Every row belongs to one group in each of 4 separate groupings. Each group adds its own fixed numbers to the row, and there is some noise. The rows also spread widely along 14 directions, which tell nothing about the answers.
Some rows, each with its group in each grouping after it:
[-167,-23,250,-49,-305,291,90,136,-18,-217,177,-420,265,-311,21,-77,-348,-128,113,-100,32,-333,207,-24,29,164,332,33,-262,95,-21,-28,396,-6]
nibuf z_315 z_927 z_849
[205,-137,103,47,-175,-32,125,37,-16,552,207,74,-24,117,388,-128,28,135,-279,-71,54,-161,-93,-275,77,200,35,251,-166,166,193,153,422,-182]
nibuf z_685 z_121 z_314
[154,-115,218,-87,167,273,146,-251,112,137,-396,-171,-212,277,205,-82,-8,-83,-13,-64,193,186,-74,-132,-489,204,-78,-47,169,40,23,171,-99,253]
Tiri z_49 z_448 z_108
[272,94,186,-211,-156,-42,35,108,27,-366,47,-23,-172,-251,-34,-71,85,107,19,121,7,-128,163,18,144,84,-59,183,131,150,-86,177,-106,322]
mep z_685 z_121 z_849
[-140,-249,-83,-351,-240,-134,-220,228,217,149,-34,65,-114,-150,-14,-340,165,524,596,-123,-399,-359,224,-79,-198,241,-134,117,-336,365,80,34,130,-26]
fiziv z_81 z_927 z_108
[157,-47,276,-7,4,13,393,-86,186,-147,49,66,-294,-87,60,-231,-24,25,-44,275,23,304,-46,-208,-187,-97,122,208,267,-61,25,-76,-206,482]
Pifip z_315 z_448 z_314
[-490,-239,-415,64,-84,-46,-121,-110,-62,-221,-359,-205,71,306,-321,91,1,164,32,-152,-227,-191,8,-21,-497,-283,330,3,-88,100,145,204,-160,23]
fiziv z_49 z_121 z_108
[-79,-129,-279,-72,223,240,102,-94,-200,-171,-104,306,-35,85,-110,291,372,-159,-70,98,141,265,153,-89,-192,48,-173,140,326,-232,200,197,-36,135]
Tiri z_81 z_448 z_108
[35,-174,-94,-40,269,211,121,-188,24,148,-323,51,-194,44,202,16,337,226,11,-44,74,237,121,-143,-123,-71,-224,291,247,-167,407,94,31,-54]
mep z_315 z_121 z_314
[41,98,220,69,-8,47,190,-77,20,-214,-228,148,-202,183,54,7,39,-130,-257,449,145,299,-78,83,-297,-3,81,136,272,16,-314,120,-363,480]
Pifip z_81 z_927 z_314
[-8,-20,-187,-21,-294,-132,-115,126,-68,-5,-243,149,1,70,-216,-11,212,-95,-132,-19,-55,-466,47,-46,188,220,-80,49,-173,53,-125,497,235,-4]
fiziv z_685 z_448 z_314
[-408,-9,321,276,-89,205,74,-270,-27,-376,111,-101,154,-91,19,5,-276,-105,34,123,118,154,224,-18,-368,-198,260,106,87,-175,-131,-53,51,144]
Pifip z_49 z_927 z_108
[-57,-331,-183,44,92,70,-103,-22,-13,-43,-31,152,-53,-31,-60,40,137,98,117,-165,77,-57,91,-47,-304,23,-133,-23,-5,-94,133,169,127,178]
Pifip z_685 z_927 z_108
[290,-215,7,-210,148,418,138,169,18,-65,-79,-151,-7,131,124,139,-107,-259,-49,18,206,51,-71,29,-391,292,49,-60,183,135,88,148,-27,360]
Pifip z_49 z_121 z_314
[-90,432,292,-55,-2,-178,-68,-334,79,75,135,233,-212,103,-7,14,-64,-12,265,167,-124,302,48,-144,-481,-130,91,235,-15,-147,-54,-98,-401,-23]
fiziv z_685 z_927 z_108
[0,90,-65,228,0,-3,-54,-101,-293,-33,212,134,211,186,64,324,-79,-83,-460,98,268,1,8,210,-294,-218,109,118,196,-7,-4,195,-146,24]
nibuf z_49 z_121 z_314
[109,110,-235,-10,-41,1,-71,97,-164,55,176,45,89,79,29,309,133,-101,-330,-56,284,-42,-20,128,37,-39,4,160,-39,-21,-16,20,140,40]
mep z_49 z_121 z_108
[-91,105,110,-48,-73,500,-21,18,5,-448,259,-155,63,-280,-215,-31,36,-390,297,23,97,-124,368,66,141,48,211,151,-51,-351,-96,131,433,118]
mep z_49 z_927 z_849
[-2,-11,121,60,-72,-74,-40,-27,130,23,53,-110,-111,-100,62,-99,-198,157,10,-48,91,14,42,220,-347,-234,77,29,-61,83,-73,-175,-144,389]
fiziv z_81 z_448 z_849
[279,-77,141,-95,190,241,73,-113,-93,122,-1,105,-49,15,152,145,25,-117,59,-57,163,25,17,-176,-317,257,-170,37,169,-99,300,276,-57,-20]
Pifip z_315 z_927 z_314
[210,-248,-162,-34,46,66,293,155,-298,-311,-84,-16,154,85,7,479,177,8,-685,134,345,22,-151,23,-43,20,54,55,281,270,193,178,-145,419]
Pifip z_81 z_927 z_849
[163,170,70,-84,-61,367,158,151,-108,-226,117,-198,0,-82,115,201,18,-348,-338,122,339,16,94,240,230,-130,151,229,181,-9,-48,-53,241,311]
Pifip z_81 z_121 z_314
[219,92,-12,-110,144,122,364,-84,-167,185,-133,15,54,241,286,372,289,0,-540,88,209,222,-148,-145,4,-26,-80,344,234,166,394,-35,12,-40]
Pifip z_49 z_448 z_314
[101,178,251,30,-112,-286,108,-20,169,109,-127,232,-180,-41,201,-77,61,238,-151,231,71,310,-56,103,-184,-41,-156,274,31,73,-224,-224,-287,336]
fiziv z_315 z_448 z_849
[34,-298,199,17,-64,1,217,-163,75,200,-136,-227,-131,-110,273,-117,-75,266,-133,-273,71,-189,-6,-436,-97,53,-25,-9,-48,57,368,102,228,79]
fiziv z_81 z_121 z_108
[44,-33,-361,-115,-60,-296,38,113,-14,17,219,66,-77,-75,-220,100,217,301,-20,-141,-131,-127,-52,-137,6,-134,99,195,-218,1,343,-71,-57,11]
mep z_315 z_927 z_849
[-173,-363,-484,-164,-3,151,79,353,17,-104,-79,132,260,97,-199,196,2,-89,96,54,12,90,-86,4,-389,383,93,-57,-110,101,-34,-73,-2,239]
mep z_315 z_448 z_108
[-205,-404,-27,24,-129,368,14,-6,-128,97,114,38,164,308,27,-160,71,-46,89,64,-107,-152,70,-184,-233,186,280,279,30,220,107,372,383,-172]
Pifip z_685 z_448 z_108
[200,-124,630,-129,-98,154,88,-124,100,-59,109,-149,-8,-456,318,-219,-117,270,266,-169,15,-286,354,-299,-28,280,-241,61,0,67,296,181,257,-16]
fiziv z_49 z_927 z_849
[135,65,-192,-305,-79,347,3,295,62,203,185,51,-78,9,-29,-13,315,-274,200,38,24,12,63,112,194,210,59,305,-219,-83,-56,-62,457,35]
nibuf z_315 z_927 z_849
[-90,-242,97,-66,-152,371,-51,126,-95,-79,3,-295,252,111,125,-23,-77,84,30,-7,21,-287,147,111,-172,104,268,214,-50,391,84,193,303,-87]
fiziv z_685 z_927 z_849
[-242,80,-237,27,-161,285,-14,233,-80,-19,244,137,310,-115,-8,159,118,-241,-72,74,130,-2,238,282,207,-47,66,304,-140,-154,-123,-189,561,-19]
nibuf z_49 z_448 z_314

New rows, each followed by its group in each grouping:
[25,-173,154,-17,114,-109,268,-250,76,-96,-454,-135,-135,-205,193,96,128,401,-183,-198,54,98,61,-320,-177,-84,-270,21,122,-47,443,7,-129,232]
fiziv z_49 z_121 z_849
[345,18,-91,-135,120,20,319,173,116,129,-84,-48,-150,-48,229,227,125,-3,-389,-17,332,283,-168,2,46,-67,-105,187,81,-45,185,-313,39,428]
fiziv z_315 z_121 z_314
[152,7,105,-59,-156,10,157,5,33,-277,-230,-303,-138,87,-136,-12,20,-117,-275,17,112,-185,-130,-20,-40,26,227,-59,-33,134,-133,241,-35,437]
Pifip z_49 z_927 z_849
[37,-2,292,-60,-41,106,172,-122,-4,323,182,67,-48,349,324,-88,-88,66,-18,256,-66,369,-159,-228,-467,103,240,381,113,213,66,-58,-181,-105]
Pifip z_315 z_121 z_108
[107,-153,25,-235,-93,-53,119,75,140,20,-404,-60,-172,245,88,-72,122,158,-103,71,-39,-21,-133,-133,-268,245,-13,33,29,332,-68,205,-167,306]
fiziv z_49 z_121 z_108
[-201,-84,-103,-35,122,94,126,32,148,483,161,107,6,-86,347,147,35,214,169,-109,-31,502,48,-44,-324,-124,-52,331,-259,-183,346,-662,190,-9]
fiziv z_81 z_121 z_849
[304,-131,127,-119,41,369,-61,-15,128,213,110,170,-366,92,172,-275,318,-215,181,46,173,55,139,-27,50,128,-107,280,167,-191,-79,303,416,197]
fiziv z_685 z_121 z_108
[-313,-160,-69,-89,-159,162,-87,-105,-23,-182,-240,-284,-74,-120,-265,-133,-6,19,379,-242,-304,-354,265,-235,-125,80,141,-14,-191,-112,214,330,177,-80]
Tiri z_81 z_121 z_849
[319,181,404,-239,-44,442,-111,-85,106,324,155,-159,-322,-39,198,-227,-15,-349,391,-85,28,-68,150,-29,-47,231,-7,139,-98,-140,-4,174,292,-26]
Pifip z_81 z_121 z_849
[209,-64,70,-77,-9,271,-313,46,-143,-12,145,-126,16,-27,103,6,192,132,56,-172,180,-328,245,392,-64,-134,-115,196,66,185,96,262,251,-17]
Pifip z_49 z_927 z_849
[-79,-272,99,44,2,36,233,-148,-46,-397,-70,23,17,-311,-176,93,-203,-55,116,-83,-46,15,112,-524,-336,280,-12,-191,58,-329,275,252,-156,234]
Tiri z_315 z_121 z_849
[-137,-297,96,-27,-166,32,295,-28,71,-422,-101,-244,-90,-84,-98,-201,-37,174,-10,53,-154,-68,101,-335,-119,7,267,75,68,58,143,166,14,340]
Tiri z_49 z_121 z_849
[233,381,384,-284,187,173,-25,-182,-103,25,-229,29,103,-168,348,409,-38,-37,69,-42,274,152,181,-50,-238,379,-489,58,112,85,119,-48,-178,-171]
mep z_685 z_927 z_108
[111,316,144,-284,-316,-175,-111,178,38,187,88,123,-93,-64,33,-36,6,19,112,131,-166,-133,46,86,-25,277,-47,140,-264,214,-266,30,-89,33]
nibuf z_81 z_121 z_849
[186,109,-17,-252,228,202,252,97,60,-119,-45,62,-39,-349,157,386,140,-89,-21,-109,288,226,161,-56,75,24,-306,139,96,-229,358,-354,172,250]
fiziv z_685 z_927 z_314
[-64,-175,-209,-65,14,353,125,203,44,-199,-440,-364,-11,58,35,83,47,-117,-204,-46,284,-66,63,250,-22,35,101,16,-5,96,-73,-33,270,416]
Tiri z_81 z_927 z_314
[-100,57,-89,-207,212,450,144,93,14,-552,-199,-163,120,-235,-105,381,-71,-308,156,28,219,206,252,160,-229,-34,33,15,192,-150,136,-210,-21,373]
fiziv z_685 z_927 z_314
[-134,-321,-234,85,251,283,84,-52,-126,-216,-218,-72,131,-161,-43,422,-83,-138,-87,-243,262,97,94,-26,-394,-43,-69,-217,96,-309,350,44,7,330]
fiziv z_81 z_121 z_849
[-240,125,-218,-206,-81,421,-65,136,44,-112,89,14,-49,-203,-190,-29,277,-324,332,4,14,13,338,234,215,-87,44,241,-85,-256,-147,-142,500,111]
nibuf z_81 z_448 z_108
[128,389,-133,-331,89,29,-125,77,-298,-453,61,190,140,-202,-292,659,28,-274,69,70,85,25,195,151,-252,178,-184,-65,109,-63,84,95,-467,128]
Tiri z_81 z_927 z_849
[36,-99,-150,65,-173,11,69,-4,-124,44,-193,236,-41,103,-145,-19,273,-213,-250,38,34,-297,3,-203,221,265,-65,65,-39,-124,-53,578,332,26]
nibuf z_685 z_448 z_314
[176,-99,-95,-84,-102,199,-118,200,-158,128,199,-142,115,343,44,124,-78,-189,-187,-62,206,-242,-150,140,-208,136,275,65,-90,352,-69,205,200,62]
Pifip z_685 z_927 z_108
[122,-514,-209,-98,181,369,181,117,111,173,110,-97,-145,-214,158,-85,251,150,73,-306,160,-137,171,-170,79,-42,-70,137,-6,-143,581,-44,617,189]
fiziv z_81 z_927 z_314
[45,454,105,-85,21,-164,56,-181,-3,231,-93,1,-142,29,219,166,178,168,-165,-27,150,305,13,77,-45,-243,-190,386,1,30,91,-366,-135,-74]
Tiri z_315 z_448 z_108
[210,-343,-51,-182,128,439,208,-38,-49,-70,433,219,-80,12,-132,-75,174,-304,181,24,32,-22,113,-361,-149,244,123,59,242,-197,278,388,283,153]
nibuf z_49 z_448 z_108
[298,-369,31,8,68,336,1,8,-238,-30,364,49,-31,10,37,33,178,-76,-114,-62,223,-256,117,-56,-44,33,64,108,221,-14,309,480,261,112]
Pifip z_81 z_927 z_849
[406,283,-198,-326,141,-197,-86,-44,173,123,130,168,-624,89,-219,-62,343,10,281,-19,-147,201,-85,-21,-148,-193,6,223,0,-178,121,7,-352,276]
mep z_685 z_121 z_849
[-183,-46,-405,-70,-13,-61,-178,119,-23,129,-274,19,127,134,-65,266,80,33,-40,-200,104,-83,-51,203,-340,73,-114,-101,-279,79,-98,-47,28,97]
nibuf z_49 z_927 z_108
[66,-7,-192,-187,318,114,114,-74,169,-158,-139,213,-356,-87,-133,7,316,85,334,120,-20,385,120,-49,-267,-122,-121,213,217,-320,223,-112,-265,296]
mep z_315 z_927 z_314
[47,-109,331,-111,-175,487,83,-15,-246,-483,-125,-137,225,-112,-36,-33,-33,-218,-5,184,40,-414,297,-109,68,332,48,121,343,218,64,664,144,-80]
Pifip z_315 z_448 z_314
[404,212,486,-153,35,199,-51,-245,-71,187,160,-59,-163,-79,231,7,58,-74,88,-135,146,-194,150,-187,-7,152,-143,185,51,-37,272,318,142,-183]
fiziv z_685 z_927 z_849
[141,146,308,-134,-38,131,136,-229,-172,34,93,-207,99,-24,196,152,-28,62,-184,-141,89,-190,76,-236,-33,5,-6,191,114,221,376,126,77,-229]
Pifip z_49 z_448 z_108
[-214,21,97,-48,-222,-148,-171,13,78,-240,-267,-148,58,-319,-110,-30,-193,254,276,-156,-160,-251,221,37,-242,26,-102,-55,-209,54,-13,66,-156,92]
fiziv z_315 z_121 z_849
[105,37,274,187,-117,-222,-49,-380,-28,139,-10,-183,-310,234,-34,-257,-50,218,-114,-68,-98,-208,-148,-184,-330,-271,298,129,-18,81,117,365,-261,0]
Pifip z_315 z_927 z_849
[103,493,450,-117,67,315,190,-131,-9,-15,-79,-4,-6,92,386,211,11,-173,-151,361,262,438,126,156,-88,-50,8,477,253,69,-75,-237,-77,20]
fiziv z_685 z_927 z_314
[175,344,210,-157,-282,-202,-264,106,50,57,-24,-11,-66,-114,77,-6,7,45,-13,-70,126,-319,99,196,89,124,-179,93,-226,235,-320,57,88,69]
fiziv z_685 z_927 z_108
[-250,261,-8,-159,-39,-45,-85,-60,0,-156,-288,-38,148,-438,90,335,11,133,110,-239,86,31,330,120,-47,-48,-446,-4,-126,-89,60,-308,38,-8]
nibuf z_49 z_121 z_108
[-117,76,164,102,62,69,130,-428,3,131,189,-117,-157,-152,13,-75,-114,8,160,-249,-91,-103,169,-402,-155,-317,181,144,-29,-359,553,29,130,-182]
fiziv z_81 z_448 z_314
[-36,-135,-463,-127,151,135,198,145,14,-87,-87,-66,-82,6,-179,203,159,-86,-55,-154,49,106,-45,16,-92,-227,111,102,-22,-93,334,-239,132,309]
Pifip z_685 z_448 z_314
[186,-18,115,-137,149,197,10,-221,-196,134,107,-209,-19,156,146,171,36,133,-62,-197,118,-117,-17,-160,-269,-103,79,195,166,204,512,174,-54,-228]
Pifip z_315 z_927 z_108
[170,192,485,116,-100,47,69,-203,-217,-201,234,-224,138,-217,174,180,-385,-48,-295,-61,290,-343,157,-68,-108,-82,119,-7,128,75,175,222,-60,11]
fiziv z_81 z_927 z_314
[299,202,240,2,-280,-246,212,154,-72,-102,236,170,56,-98,72,66,-185,-71,-391,250,166,-57,-94,-104,6,280,24,108,41,178,-198,75,-183,241]
Tiri z_315 z_448 z_314
[-13,-337,64,133,-81,234,-68,38,-196,-121,189,8,288,54,-19,88,-92,-84,-95,-53,131,-325,120,-56,-267,219,162,-24,5,27,93,476,235,7]
fiziv z_49 z_927 z_849
[331,-199,188,-228,-167,117,-6,170,-47,307,-10,-414,161,1,349,-66,-190,191,-93,-376,97,-657,16,-177,-68,513,-30,-56,-276,530,305,271,345,-219]
Tiri z_49 z_927 z_314
[-85,88,-18,57,-43,-27,-43,5,-33,56,-53,55,129,-222,53,142,-94,-2,24,-140,103,-25,113,84,-132,9,-201,68,-132,-102,76,-146,54,10]
Pifip z_315 z_448 z_314
[282,-59,-42,-107,27,71,184,92,6,-42,449,19,-174,-280,-44,64,-19,-171,-8,-164,166,-108,79,-265,76,62,72,-2,-55,-277,311,-27,221,280]
Tiri z_81 z_927 z_314
[-40,154,46,-329,-3,182,208,24,-64,33,-60,-131,41,-142,303,118,369,416,-27,53,-66,213,281,77,170,-167,-126,597,95,307,418,-397,144,-186]
Tiri z_81 z_448 z_849
[71,-92,134,282,61,156,66,-142,3,-17,19,-16,-123,4,129,20,-147,-214,-221,-22,332,147,-8,9,-240,-168,68,34,137,-275,-44,76,102,362]
Pifip z_685 z_121 z_314
